Every row belongs to one group in each of 4 separate groupings. Each group adds its own fixed numbers to the row, and there is some noise. The rows also spread widely along 15 directions, which tell nothing about the answers.
In the rows, 128 means zero.
Known rows, each followed by its group in each grouping:
[146 155 138 120 132 186 107 123 154 107  91  78 125 123 158 129 126 152
 143 119 171 116 139 143 150  96  89  80 131 123  82 207 102 120 182 125
 153 128 137 150 106 137 124 169 114]
(4) K_490 M Dadub
[136 108 180 113 152 117 130 142 189 154  54 110  68 125 125 159 132 157
  90 116 107 160 101 122  95 163  43  84  88  98  88 125 123  69  96 142
 152 187  98 120 121  97 101 169 131]
(2) K_490 D Dumil
[103 134 151 157 159 121 127 135 122 121 103 115  63  71 103 155 126 132
 101 105 114 105 101 107 108 148 102  93 108 167 138 118  96  82  73 151
 174 184 104 124 105 143  96 132 139]
(0) K_130 D Dadub
[122 123 126  91  88 135 139  68 112 148 129  99  79 130 136 116 126 165
 109 106 102 123 130 171 152 181 137  76 165 111 147 157 155 142 140 156
 114 158 134 118  91 177 122 165 139]
(1) K_819 Y koma
[144 116 157 118 107 121 149 122 128 174 126 114 128 118 129 138 109 143
 149 129  86 168 125 150 107 162 143 154 121  77 120 104 154 138 133 118
 104 129 119 113 146 111 171 139 112]
(4) K_130 Y Dumil
[153 170 126 159 145 133 165 108 175  98 139  95 122  72 156 148 116 166
 183 114  74 144 120  98 129 150  95 144 143 113 130 123 131 126 101 147
 171 117 140 111  99 108 116 148 117]
(3) K_819 M koma
[127  92 114 146 130 113 167 112 142  87 116  99 107 116 101 154 137  93
 146 151 115 113 121  79 120 121 156 130 156 183 124 107 138 136  80 137
 169 114 137 141 109 123 124  60 119]
(2) K_490 M koma
[130 136 110 151 135 128 124 101 103 132 141 142 126  96 135 135 104 120
 133 131 126 122 105 102 141 120 130 128 126 120 130 105  96 140 103 145
 150 127 145  84 132 137 135 127 152]
(3) K_130 D Dadub
[138 163 154  86 143 143 123 114 108 196 124 129 139 124  75 111  86  85
  58 136 126 187  55 151 102 108 124 126 133  91 147 158 109 100 100  77
 103  98 118 118 148 154 162 158  87]
(1) K_490 D Dumil
[140 109 131 144 113 139 128 100  83 103 111  98  81 103  89 158 128 124
 137  85 100 131 110 101 135 134 154 121 111 142 101 173 107 162 129 126
 154  99 152 143 112 150 151 143 125]
(0) K_490 M koma
[119 155 113 128 101 142 148  87 120 156 121  67 117 125 134 109 135 120
 136 133 117 112 127 118 145 125 140 115 143 149 113 117 132 136 142 178
 135 145 170 113 154 144 115 110 148]
(2) K_819 D Dadub
[154  56 139  83 109 111 109  77 111 190  82 120  97 146  95 170 147 145
  76 119  90 154  79  81  97 167 111  87 117 106  90 109 149 157  93 158
 108 156  99 111 116 139 138 140 144]
(0) K_130 Y koma
[ 94 137 124  98 151 153 136 196 140 155 116 119 120 183 115 116 108 102
 112 151 186 129 121 118  86 115  94 141 134 145 117 117 126 110 132 114
 116 136  87 162 174  96 129  83  85]
(1) K_130 D koma
[117 124 127 146 150 146 160 176 153  83 117 130 100 138 129 148 111 125
 164 125 153 141 117 110 107 132 108 151 118 124 121 141 116 129 132 112
 148 108 142 142 131  76 135 109  84]
(4) K_819 D Dumil
[148 149 125 179 127 145 102 126 111 166 147 145 165  72 165 113  73 145
 171 135 148 104 134 137 148 113 123 146 121  81 114 106  95 134 135 128
 149 136 137  70 164 110 153 147 142]
(1) K_130 Y Dumil
[127 149 144 137 144 153 103 140 137 148 146 152 114 111 177 119  93 179
 148 121 162 104 136 155 132 151  90 118 133 102 129 129 120 122 134 146
 125 172  88 108 136 125 120 167 126]
(2) K_130 Y Dadub
[102 156 158 151 139 147 171 134 151 144 112  95  86  90 137 125 126 148
 153 128 123 131 120 171 133 160 113 117 121 102 138 145 145 103 146 142
 137 169 173 116 123  89 109 129  94]
(4) K_130 D Dumil
[120 148 102 129 109 138 132 135 104 165 125  89 142 127 114 108  98  88
 118 137 136 111 138 122 118 108 147 131 154 154 118 114 106 115 121 117
 166 116 127 131 158 148 154  99 131]
(2) K_130 Y koma
[135  98 160 179 147 120 119 108 164 104 170 146 142 147 148 133 119 124
 187 123 157 131 123  47 132 133 154 177 151 169  63 105 161 165  79 166
 114 100  99 136 195  94 124  98  89]
(3) K_130 Y Dumil
[106 146 108 197 138 102 188 131 117 109 154 134  72  83  99 132 102 110
 145 102  86 143  89  85 121 171 136 173 131 129 162  99 120 127  82 149
 178 102 195  93 135  91 115 102 102]
(1) K_819 D Dadub
[141  95 154  90 118 131 153 139 171  99  98 101 116 164 144 168 141 149
 148 132  99 167 144 119  96 145 114 128 121 118  99 125 146 125 131 110
 121 126  84 157 115 116 159 129 126]
(4) K_130 Y Dumil
[171 155 114 161 123 136 105 125 117  97 136  88 178  93 129 139  87  94
 155 125 118 114 139  74 115  67 147 143 147 191  94 110  59 113  90  98
 198  73  70 148 131 185 177 132 155]
(3) K_490 D Dadub
[138 124 137 143 119 133 122 122 110 117 122 116 115 101 125 136 102 124
 142 114 122 116 131 137 131 129 151 122 130 134 119 139 105 127 118 111
 154 119 121 125 128 151 156 143 134]
(2) K_819 Y Dumil
[144  18 126 122  79 104 142 100 122 166  84 101 117 161 118 137 137 107
 146 161 144 107 139 116 125 151 182 115 154 140  87  81 168 171 134 158
 127 142 139 117 138 115 155  62 128]
(2) K_819 D Dadub
[117 142 161 161 150 134 146 105 170  75 138 121  84  96 158 132 122 164
 172 109 128 122 135 135 159 153 116 120 136 124 127 154 137 119 123 155
 139 147 146 116 117 117  96 147 118]
(1) K_819 M Dadub
[ 92 111 189 166 149  74 139 134 147 188 126 126  51  85  94 125 113 133
 100 118 100 115 103 121  97 188 116 121 122 157 136  56 157  75  47 184
 130 212  81 114 163 119  79 109 122]
(1) K_490 D Dadub
[154 227 155 139 149 168 146 105 165  95 176  76 152  69 161 128  97 167
 180 114  91 132 134 141 116 124 118 136 180 164 164 150 121  96  95 101
 156 115  49 165  79 183 135 179  93]
(1) K_130 D koma
[106 163 128 130 163 135 155 150 134 139 167 157 101 122 119 112  91 121
 124 123 143 152  85 129 116 153 111 165 147 108 164 130 142 131 105 132
 112 114 136 116 151  99 116 120  71]
(3) K_819 M Dadub
[123  86  83 106 121 118 167  88 112   4  94 120  60 130 104 194 157 115
 107 113  82 130 107  72 132 130 132  79 125 168 154 147  80 138  84 120
 185 109 149 126  33 176 127 116 187]
(1) K_819 D Dumil
[139 104 132 136 109 124 134 115 110 154 116  95 164 104 115 120 107  80
 159 165 134 118 138 138 140  92 192 145 139 129 106 104 130 146 133 115
 127 111 147 114 169 130 175  75 131]
(3) K_819 M Dumil
[140 143  94 134  91 132 166  79 135 100 139  72 142 159 137 115 123  88
 146 119 102 157 140  73 144 113 156 146 166 164  96 127 117 135 116 136
 177  60 169 124 142 155 155 114 137]
(2) K_130 D Dadub
[147 131  96  82 114 155 154 109 128 123 129 115 155 151 139 141 119 123
 145 173 125 140 118 133 122 104 131 129 152 111 141 123 127 160 142 116
 109 107 122 122 107 137 167 101 135]
(3) K_490 D koma
[ 96 116 117 134 158 120 113 136 132  78 145 169  73 129 145 153 116 152
 119 112 142  97 125  91 124 149  95 104 128 161 136 110 105 124  74 160
 143 168  77 123 115 142  95 127 159]
(3) K_130 Y koma
[125 119 110 127 145 150 125 100 132 107 126 133 117 132 117 135 126 103
 108 127 167 127  90  77 137 110 118 105 151 153 120 157 115 140  95 141
 147 112 146 118 118 131 109 115 108]
(0) K_130 M Dumil
[116 109 105 169  90 106 155 118 116 165 131  93  99 121 124 108 101 119
 152 115 109 114 140 108 135 158 143 137 145 132 107  86 134 137 123 171
 165 131 171 101 155 116 127 105 135]
(4) K_819 D koma

New rows, each followed by its group in each grouping:
[121 160 136  89 140 134 142 123 102 153 156 131 135 126  80 111  75  78
  93 133 121 180  87 159 113 109 165 150 154 110 171 152 119 119 102  65
 101  73 121 133 139 166 173 133  84]
(4) K_819 M koma
[129  96 138 134 117 112  95  81  95 213 138 139 132 105 109 112  96 110
  99 139 146 112  94 117 129 131 153 103 147 132 123  83 129 135  79 160
 114 162 105  87 153 161 127 123 136]
(4) K_130 D Dumil
[162 138 151 121 152 137 154 164 174 179 119 114 141 116 110 148 102 135
 131 148 114 167  73 101  52 144  85 157 147 116 135  99 151 113  83 110
 132 118  63 150 118  87 139 126  52]
(4) K_490 D Dumil
[132 170  99 130 148 170 133 104  88 102 130 132 120  78 122 156 125 142
 136 149 130  98  84 118 135  94 117 110 116 126 165 142  83 152 131 133
 131 140 147 106  89 146 124 121 150]
(1) K_490 D Dadub
[111 170  95 111 125 189 155 154 135 179 128 120 109 142 166  89 105 159
 135 144 196 108 119 183 133 158  80 108 167  87 160 162 144 133 188 149
 132 157 164 114 111  89 108 134  69]
(2) K_130 D Dadub
[153 212 106 118 114 169 118  49  78 151 182 124 137  97 137 121 107 163
 134 103  85 148  79 107 151 115 113 132 125  95 146 147 100 174 128 161
  96 111 145  87 133 181 133 196 161]
(1) K_490 D Dumil
[117 132 138  71 114 160 152 112  99 161 103  88 113 143  89 117 133  93
 100 156 144 141 107 186 131 113 169 113 143 118 143 173 150 141 169 104
  89 122 160 145 132 145 157  99  93]
(2) K_490 M Dadub
[145 190 132 134 140 145 122 110 130 178 117  81 149  69 139 132 115 140
 129 136  96 125 104 113 114 112  94 117 123 125 120 100 102 102 108 150
 154 158 111 103 133 144 123 147 148]
(3) K_130 D Dadub
[159 129 129 125 115 132 123  85 119 189 123 120 141  96 135 130 111 143
 124 138 106 137 100 127 122 145 127 121 144  95 125 108 135 139 113 142
 134 137 126  88 126 133 145 145 127]
(2) K_130 Y Dadub
[132 150 187 145 146 124 125 118 182 141 126 110 129 102 155 122 110 144
 147 141 120 130 139 146 126 129 113 128 130 125 105 108 139  82 103 141
 122 165  89 120 162 124 123 139 129]
(2) K_490 Y Dadub
[121 136  99 120 126 147 125 134  94 153 133 145  93 118 126 133 102 148
 111 112 142 119  96 121 114 148  97 106 128 111 151 128 103 140 121 144
 142 148 122 106 102 138 122 151 127]
(4) K_130 D Dumil
[143 100  96 100 111 160 127 107  95 101 116 115 117 154 115 151 122 118
 125 121 151 132 110 109 126 118 146 102 152 143 119 175 105 167 139 101
 147  84 127 153  79 160 162 132 107]
(4) K_130 D koma
[125 130 115 127 144 154 151 164 129  76 122 133  77 146 128 163 126 153
 141 100 137 139 109  92  99 156  92 137 124 136 130 153 111 142 129 118
 155 110 110 158  94 108 129 138  93]
(1) K_130 D Dadub
[123  97 129 125 136 130  92 138 101 108  97 148 142 138 135 142  99  90
 124 148 171 122 140 125 147  73 141 118  86 116  83 120  60 121 138  99
 138 123 131  98 168 139 176 115 184]
(3) K_130 D Dadub
[140 140 124 108  86 153 143  79 131 135 112  79 165 143 143 100 116  95
 134 155 129 148 148 163 171  87 163 116 148  99 100 165 123 127 176 106
 125  91 189 108 155 146 175 125 144]
(1) K_490 Y Dumil
[122  81 153 132 168  96 131  81 132 117  91 177 116  83  91 170 127  88
  78 168 115 151  65 110 136 109 138 100 101  94 141 112 105 105  54 105
 131 147 164  59 121 114 130  97 156]
(1) K_130 Y Dumil
[153 122 143 147 106 155 129 150 150 154  90  60 152 109 157 118 105 132
 180 136 153 116 172 159 134 116 133 125 139 113  77 141 126 115 182 111
 169 124 132 140 135 108 163 128 102]
(4) K_130 M Dadub
[123 140 112 142 113 136 141 151 133 109 139 113  92 153 142 130 115 145
 150  98 118 124 143  89 111 148 100 150 126 145 101 117 118 138 126 156
 153 121 111 142 156 118 128 135 135]
(2) K_490 Y Dumil
[134 120 121 147 116 119 179 127 151 112 119  89 117 134 124 147 132 116
 169 129  90 152 122  76 107 142 132 169 129 140 107  92 138 140 116 150
 147 103 155 125 148  91 143  89 119]
(0) K_819 D Dadub
[154  77 122 154 108 141 169 140 223  51  90  90 134 148 233 161 143 187
 247 161 143  99 212 116 144 145  94 124 139 122  75  92 142 134 171 161
 181 154 125 119  95  67 135 100 154]
(2) K_130 D Dadub
[ 97 148 127 111 144 152 134 154 129 110 115 124  79 129 134 133 116 146
 125 115 150 124 123 147 131 130  91 108 106 106 133 155 108 122 150 135
 121 156 141 125 130 117 109 142 132]
(4) K_819 M Dumil
[156 134 137 138  94 148 119 115 101 207 127 100 150  80 135 103  84 138
 144 145 134 109 130 194 133 137 157 120 157  89 136 132 135 133 161 115
 131 135 127 110 123 144 170 145 103]
(4) K_490 Y Dadub
[116 120  97 135  91 148 130 109  68 159 144 135  81 138 128 114 105 147
 131  89 141 126 115 132 148 163 136 120 124  95 125 148 118 177 162 159
 130 125 177 100 131 135 138 157 125]
(4) K_130 D Dumil
[156 142 135 116 139 144 109 125 155 114 109  98 162 107 158 148 114 139
 160 145 123 123 140 109 126  87 104 121 117 124  93 110 100 125 121 129
 138 135  89 118 139 139 144 134 167]
(3) K_819 M Dumil
[120 129 163 122 142 113 149  92 143 163  86 125  92  91 122 149 131 138
 116 143  79 160  91 145 135 141 102 112  74  61 125 101 123 107 110 152
 108 183 178  59 150 101 117 137 170]
(2) K_819 D Dumil
[118 111 160  76 143 152 100  85 147 118  94 128 101 188 140 128 144 127
 101 121 168 166 108 126 170 110 105  92  97  89  59 192 128 147 165 150
  70 130 169 112 176 124 117 157 140]
(3) K_819 M Dadub
[ 96 176 131 143 137 130 127 119  83 200 165 119 125  74 108 105  97 115
 124 142 126 104 106 141 125 120 148 142 131 133 162  79 129 128 108 161
 105 171 128  94 173 144 115  98 136]
(4) K_130 M Dadub
[124 187 134 105 161 153 131  68 152 148 151 123 120 106 136 129 126 155
 107 125 116 156  72 103 135 129  80 104 146 108 143 151 139 129  94 162
 105 144 135 101 114 137  82 161 111]
(4) K_130 M koma
[131 140 108 108 125 145 126 147 131 155  78  93 150 114 137 129 112 110
 113 180 145 105 133 142 117  79  94  97 115 115 122  96  79  92 145 120
 153 164 124 103 134 129 144  99 176]
(1) K_490 D Dadub
[106 133 134  95 143 138 125 120  80 158 110 140 110 118 100 145 123 107
  99 156 129 131  91 143 119 104 137 118  88 108 145 108  99 132 126 122
  93 162 136  97 152 140 145 104 162]
(2) K_130 D Dadub
[138 154  96 135 146 135 128 174 120 142 152 134 178 112 120 125  63  90
 139 151 143 136 122  94  90  82 120 171 146 135 141  83  83 115  91  84
 164  86  82 124 149 127 169 100 117]
(4) K_130 M koma
[123 173  61 130 139 184 123 157 108 107 102  96  76 129 133 148 139 161
 115  85 155  90  91  60 110 136  45  89 125 160 112 168  79 151 147 177
 188 138 139 150  89 123  80 150 122]
(3) K_819 D Dadub
[140 147 119 115 113 162 168 145 130 132 127 104 125 132 136 134 119 140
 163 143 119 138 126 150 111 140 127 153 138 101 138 140 143 149 162 115
 124 113 137 138 126 102 159 117  97]
(2) K_490 Y Dumil
[151 114 119 149 134 146 124 125 138 110  97 114 129  72 162 154 117 160
 168 152 144  80 132 141 135 126 113  89 139 127 133 119 104 128 131 139
 169 165 115 109  73 128 128 124 145]
(3) K_819 D Dadub
[124 171 117 129 139 160 150 131  88 123 117 104 111  84 108 166 139 134
 145 131  93 123  97 114 109 116 129 141  92 122 143 129 106 148 134 123
 133 138 149 124 127 119 142 111 139]
(2) K_130 Y Dumil
[115 168 160 170 181 142 114  95 128 102 143 130 109  88 106 155 133 120
 135 109 128 135  68  53 129  97 120 134  99 166 100 141 103 129  70 153
 127 129 136 123 160 126  94 130 118]
(4) K_130 D Dumil
[101  97  89 107 113 131 160 107 122 107  96 120  75 173  94 130 137  81
  71 123 144 144  94  93 136 129 117  91 136 143 122 159 109 126 113 145
 154 110 195 113 116 127 116 103 130]
(0) K_490 D Dumil
[134 163 139 190 138 133 151 101 143 142 132  86 111  63 118 128 123 127
 152 118 104 114  97  89 127 137 121 132 143 161 122 119 128 113  91 173
 170 137 155 116 131 115 102 118 105]
(0) K_490 D Dadub
[125 169 137 149 133 131 152 132 119 153 150 100 143  97 110 131 107 118
 164 137  91 140 109 110 105 118 149 179 125 125 127  97 136 139 114 129
 113 114 134 128 177 109 147  98 110]
(4) K_819 Y koma
[133 143 133 136 139 135 148 177 171  82  88  54 117 117 128 158 124 127
 156 126 109 111 153  96  82 118  99 120 137 190 106 112 102  81 106 107
 196 133  61 186 104 135 133 109 126]
(1) K_819 D koma
[126 136 127 128 125 157 119 138 118 133 130 125  99 101 175 143 116 196
 176 122 138  97 149 157 136 149  97 112 108  91 132 120 122 152 171 160
 118 184 112 108 109 120 123 152 153]
(4) K_130 M Dadub
[113 159 118 126 145 138 161 147 138 114 192 144 117 156 128 119  93 129
 149 119 134 150 111  97  95 151 124 177 174 153 161 111 144 139  88 121
 119  94  75 153 137 128 134 115  72]
(1) K_130 D koma
[115 198 135 140 119 163 137 105 126 200 185 101 157 133 138  56  85 113
 157 125 164 144 114 144 154 118 147 170 165 105 118 147 161 153 156 159
  81 101 174 111 216 115 122 132  66]
(4) K_819 M Dumil
[119 134  78 105 101 134 153 127 119 140 136 121 115 182 138 114 108 112
 112 115 127 158 124  92 124 140 104 139 141 113 114 115 114 143 130 149
 146 100 151 106 150 126 142 128 141]
(3) K_130 D Dumil
[117 110 143 112 121 128 118 168  84 194  96 118 111 133  86 128  98  98
 100 130 138 138 111 143  92 128 135 137  98 110 113 104 108 118 131 102
 122 141 105 129 173 124 168 115 121]
(1) K_130 D Dumil
[122 206 183 132 142 155 137  83 143 184 138  77 150  71 139 104 115 132
 146 147 110 144 112 176 146 105 138 127 127 110 130 136 140  96 135 137
  95 160 144 106 165 141 128 143 114]
(4) K_130 D Dadub
[136 146 154 150 159 139 112 153 140 144 109  99 153 108 127 150 121 113
 152 145 138 124 114  76  99  90 114 152 101 157  74  90 106 116 106 133
 140 138  89 140 184 106 139  98 129]
(3) K_130 D Dadub
[155 119 131 127 190 159 119 168 175 136  82 151 130  91 141 162 112 152
 130 167 182 113  76 114  93 122  50 104 128  97 135 132 116 115 109 118
 155 158 102 114  87  67 103 122  80]
(2) K_819 M Dadub
